The rows are grouped in 2 different ways at once. Each group adds its own fixed numbers to the row, and there is some noise. The rows also spread widely along 5 directions, which tell nothing about the answers.
In the rows, zero is written as 128.
Some rows, each with its group in each grouping after it:
[163 111 155  85 101 139 119  90 166 129 119 143 142 142 153 115] -> Q658 S
[142 124 141 124 133 146  98  91 177 161 154 116 113 118 120 199] -> Q75 U
[136 154  89  87 124 119 135 121 133 128  84 220 134 136 111 146] -> Q118 S
[179 136 193 144 100 110  87 134 135 133 130 121 182  40 175 204] -> Q658 F
[124 147 136 129 116  96 128 174 154 148 159  95 117 121 109 128] -> Q709 D
[109 142 122 154 118 110 141 128 130 167 167  82  87 126  99 212] -> Q709 U
[163 115 166 108 116 146 135 102 154 137 109  59 133 156 186 123] -> Q118 F
[153 137 126 121 131 130 127 135 150 142 112 147 128 123 126 153] -> Q75 J
[155 156 127 100 121 113 103 139 163 151 107 165 112  76 110 193] -> Q75 E
[176 132 161  76 125 166 124 102 138 125 101 157 138  82 157 131] -> Q118 D
[151 154 145 144 109 103 170 158  94 129  93 107 138 122 141 138] -> Q709 J
[180 150 172  86 109 109 100 130 148 123  93 150 163  66 142 162] -> Q658 E
[163 149 176 110 134 151  96  78 130 141 113 137 166  92 160 184] -> Q118 U
[178 152 180 103 119 119  73 122 163 146 113 144 142  54 148 177] -> Q75 E
[135 141  95 107 118 117 198 152 131 126  86 117 102 183 106 113] -> Q709 J
[159 176 198 150 124  94  61 129 128 143 133 127 193  49 157 193] -> Q75 U
[116 156 107 136 141  85  97 168 190 161 152 116 146 157 100 166] -> Q118 F
[130 151  97 135 112 102 208 168  95 128  88 101 100 171 108 127] -> Q709 J
[176 133 188  93 129 146 106  99 155 147 105  70 128 136 165 124] -> Q118 E
[126 163 111 141 115  62 127 182 153 136 117 113 141 123 123 157] -> Q75 F
[157 142  98  82 117 115 130 140 190 113 101 200 155  99 116 167] -> Q658 F

New rows, each followed by its group in each grouping:
[135 129 138 111 142 133  80 120 202 188 164  82 102 159 103 169] -> Q118 E
[139 131 170 160 137  96  76 158 192 174 169  46 159 175 130 119] -> Q75 J
[179 150 176  99 103 131 131 116 121 131  91 125 116  63 156 167] -> Q709 E
[137 178 108  98 139 110 143 127 121 117  79 170 156 134 117 149] -> Q118 U
[164 170 168  93 135 116 135 104 119 108  66 115 184 139 168 109] -> Q118 U
[180 151 157 100 101 127 138 125 148 116  83 164 150  67 166 159] -> Q709 F
[159 152 181 116 113  83  88 135 165 132 115 116 181 151 165  83] -> Q75 S
[112 117  96 114 123 134 155 106 158 149 154  91  90 168  96 190] -> Q658 U
[167 149 148 133 102 127 184 135  71 122  74 133 121  90 151 157] -> Q709 J
[126 128 103  98 135 128  96 132 224 181 162 114  78 151  78 178] -> Q75 E
[133 174 100  99 113  98 204 137  95  99  62 139 120 135 123 137] -> Q709 U
[162 136 184 128 115 124  88 134 150 150 153 102 138  64 151 151] -> Q75 D
[140 143 121 107 122 129 158 121 104 153 103 107  68 122 121 189] -> Q118 E
[155 160 136  98 107 131 178 105 102 109  72 147 124  94 147 163] -> Q709 U
[166 138 175  79 118 124 116 126 199 142 113  62 128 164 151  85] -> Q709 E
[137 176 143 128 134  96 121 133 109 129  98 128 168 122 132 161] -> Q118 U
[181 154 187  78 111 120 119 129 158 124  81  95 145 110 167 101] -> Q709 E
[172 151 160  80 137 136  77 114 177 151 107 161 150  99 136 162] -> Q118 E
[146 132 132  99 130 137 131 114 146 161 120  92  86 147 121 166] -> Q118 E
[136 144 146 100 144 117  77 149 200 159 164 117 157 148 110 108] -> Q118 D
[176 162 176  93 116 120  90 130 164 139 106 161 140  56 134 173] -> Q709 E
[153 152 180 132 117  95  85 151 150 162 133  64 125 108 139 159] -> Q75 E
[142 131 126  98 117 138 116 128 182 170 148 122  71 108  97 190] -> Q709 E
[133 148 127 105 142 116  83 138 180 171 145 128 120 125  98 181] -> Q118 E
[180 146 190  95 129 139  83  83 176 128 106 136 174  96 173 145] -> Q75 U
[189 128 161  85 122 140 127 117 162 106  79 158 193 127 151 105] -> Q658 J
[138 171 123 153 136  80  98 182 146 148 119 172 162 100  95 171] -> Q75 J
[146 125 115  67 135 156 143 104 178 154 100 100  85 183 120 124] -> Q118 E
[181 140 181 110 112 138  83 109 151 155 118 134 119  43 152 199] -> Q75 E
[140 150 135 105 126  93 149 152 160 124  98  63 157 201 156  79] -> Q118 F
[171 170 143  83 123 116 141 128 112 120  57 150 137 103 142 142] -> Q118 E
[145 142 111 123 148 136 111 132 154 154 120 181 142 130  98 176] -> Q118 J
[167 146 178 100 116 121 104 129 172 148 120 100 130 105 142 141] -> Q709 E
[142 134 126 110 123 129 152 126 110 154  99  74  80 147 125 165] -> Q118 E
[139 136 106 128 116 104 180 160 107 123  91 116 132 157 111 141] -> Q658 J
[148 156 167 115 137 114 130 107 122 127  99  68 161 164 162 115] -> Q118 U
[139 135 111 106 135 155 147  83 129 143 114 129 105 140 128 183] -> Q118 U
[158 149 146 104 125 136 103 128 136 141 129 163 144  70 129 161] -> Q118 D
[158 157 154 144 123 103 125 162 132 137 112 145 161 106 124 150] -> Q709 J
[138 132 121 107 114 154 170  95 136 137 119 115  83 132 123 179] -> Q709 U
[164 161 159 124 113  80  89 165 161 122 114 158 206  69 148 166] -> Q658 F
[137 151 102 137 139 105 103 160 169 154 129 181 139 116  84 180] -> Q75 J
[144 141 171 141 106 122 146 115 108 140 126  57 118 121 157 164] -> Q709 U
[156 127 129 121 123 146 101 108 160 160 140 165 125  72 132 226] -> Q118 F
[153 118 152 137 147 152  82 110 165 175 151 113 138 137 124 169] -> Q118 J
[155 119 135 108 133 142 129 121 185 146 114 111 131 169 131 107] -> Q75 J
[143 152 123 134 125 111 113 134 149 149 130 134 140 107 132 189] -> Q118 F
[152 142 131 121 106 127 152 123  99 149 100 115  68  74 127 213] -> Q75 E
[150 159 123 116 140 105 147 152 114 126  74 142 165 153 125 116] -> Q118 J
[167 121 164 129  92 128 142 118 121 125 114  94 139  82 176 176] -> Q658 F
[167 134 179 110 106 145 123 128 141 140 137 120 124  62 152 150] -> Q709 D
[114 141 121 134 116  95 156 137 119 133 136  72 118 153 111 176] -> Q658 U
[165 141 181 112 131 130  89 114 150 162 123  75 132 120 151 154] -> Q118 E
[158 114 153 128 100 134 148 111 150 142 116  65 104 122 171 160] -> Q75 F
[149 114 120 137 116 141 149 125 120 148 127 146 109 100 112 210] -> Q658 J
[122 131 107 140 107 101 156 155 154 150 133  74  87 149 125 167] -> Q75 F
[160 140 155  98 135 141  88 110 166 161 122 131 118 102 128 182] -> Q118 E
[128 140 113  94 134 112 151 135 148 150 108  65  87 194 112 121] -> Q118 E
[173 159 188  87 137 112  83 126 166 136  90  99 175 132 158 104] -> Q118 E
[137 157 141  94 133 105 132 123 174 120  92  86 153 183 141  87] -> Q75 U
[146 126 133  89 137 139 115 112 188 166 127  73  99 182 124 128] -> Q118 E
[139 131 184 164 129 102  65 142 174 176 173  28 163 146 162 157] -> Q118 F
[118 129 110 119 130 142 166  98 126 153 125  67  87 187 122 166] -> Q118 U
[155 184 184 125 141  91  80 125 124 128 101 136 214  94 154 151] -> Q118 U
[143 135 171 121 125 122 127 104 157 142 123  37 136 167 159 116] -> Q75 U
[166 132 168 127  96 100 144 138 124 116 104  66 156 118 178 139] -> Q658 F
[150 142 165 110 123  97 101 143 183 154 123  45 123 160 141 107] -> Q75 E
[128 143  84 108 120 101 152 153 183 133 110 131 107 153 113 143] -> Q75 F
[176 125 154  99 108 136 104 112 175 129 118 169 160  60 153 195] -> Q658 F
[149 155 160 103 131 109 112 113 172 127 105  89 162 155 149 107] -> Q75 U
[115 135  98 142 116  74 137 176 165 147 149  96 124 151 100 177] -> Q658 F
[150 161 148  89 142 128 120 103 157 125  92 133 173 150 143 124] -> Q118 U
[160 144 159 113 133 121  67 126 194 148 134 144 178 105 149 162] -> Q118 F
[129 152 114 128 118  86 118 161 146 165 131 103  85 112  92 192] -> Q75 E
[158 135 155  95 122 139 124  93 154 119 108 134 158 110 142 165] -> Q658 U
[159 134 139  83 135 143 114 109 163 154 108 123 108 131 128 158] -> Q118 E
[146 163 131 152 124  91 131 166 106 138 102 148 144  92 118 175] -> Q75 J
[167 124 137  67 132 164 140  82 167 148  97 105  92 156 141 132] -> Q118 E
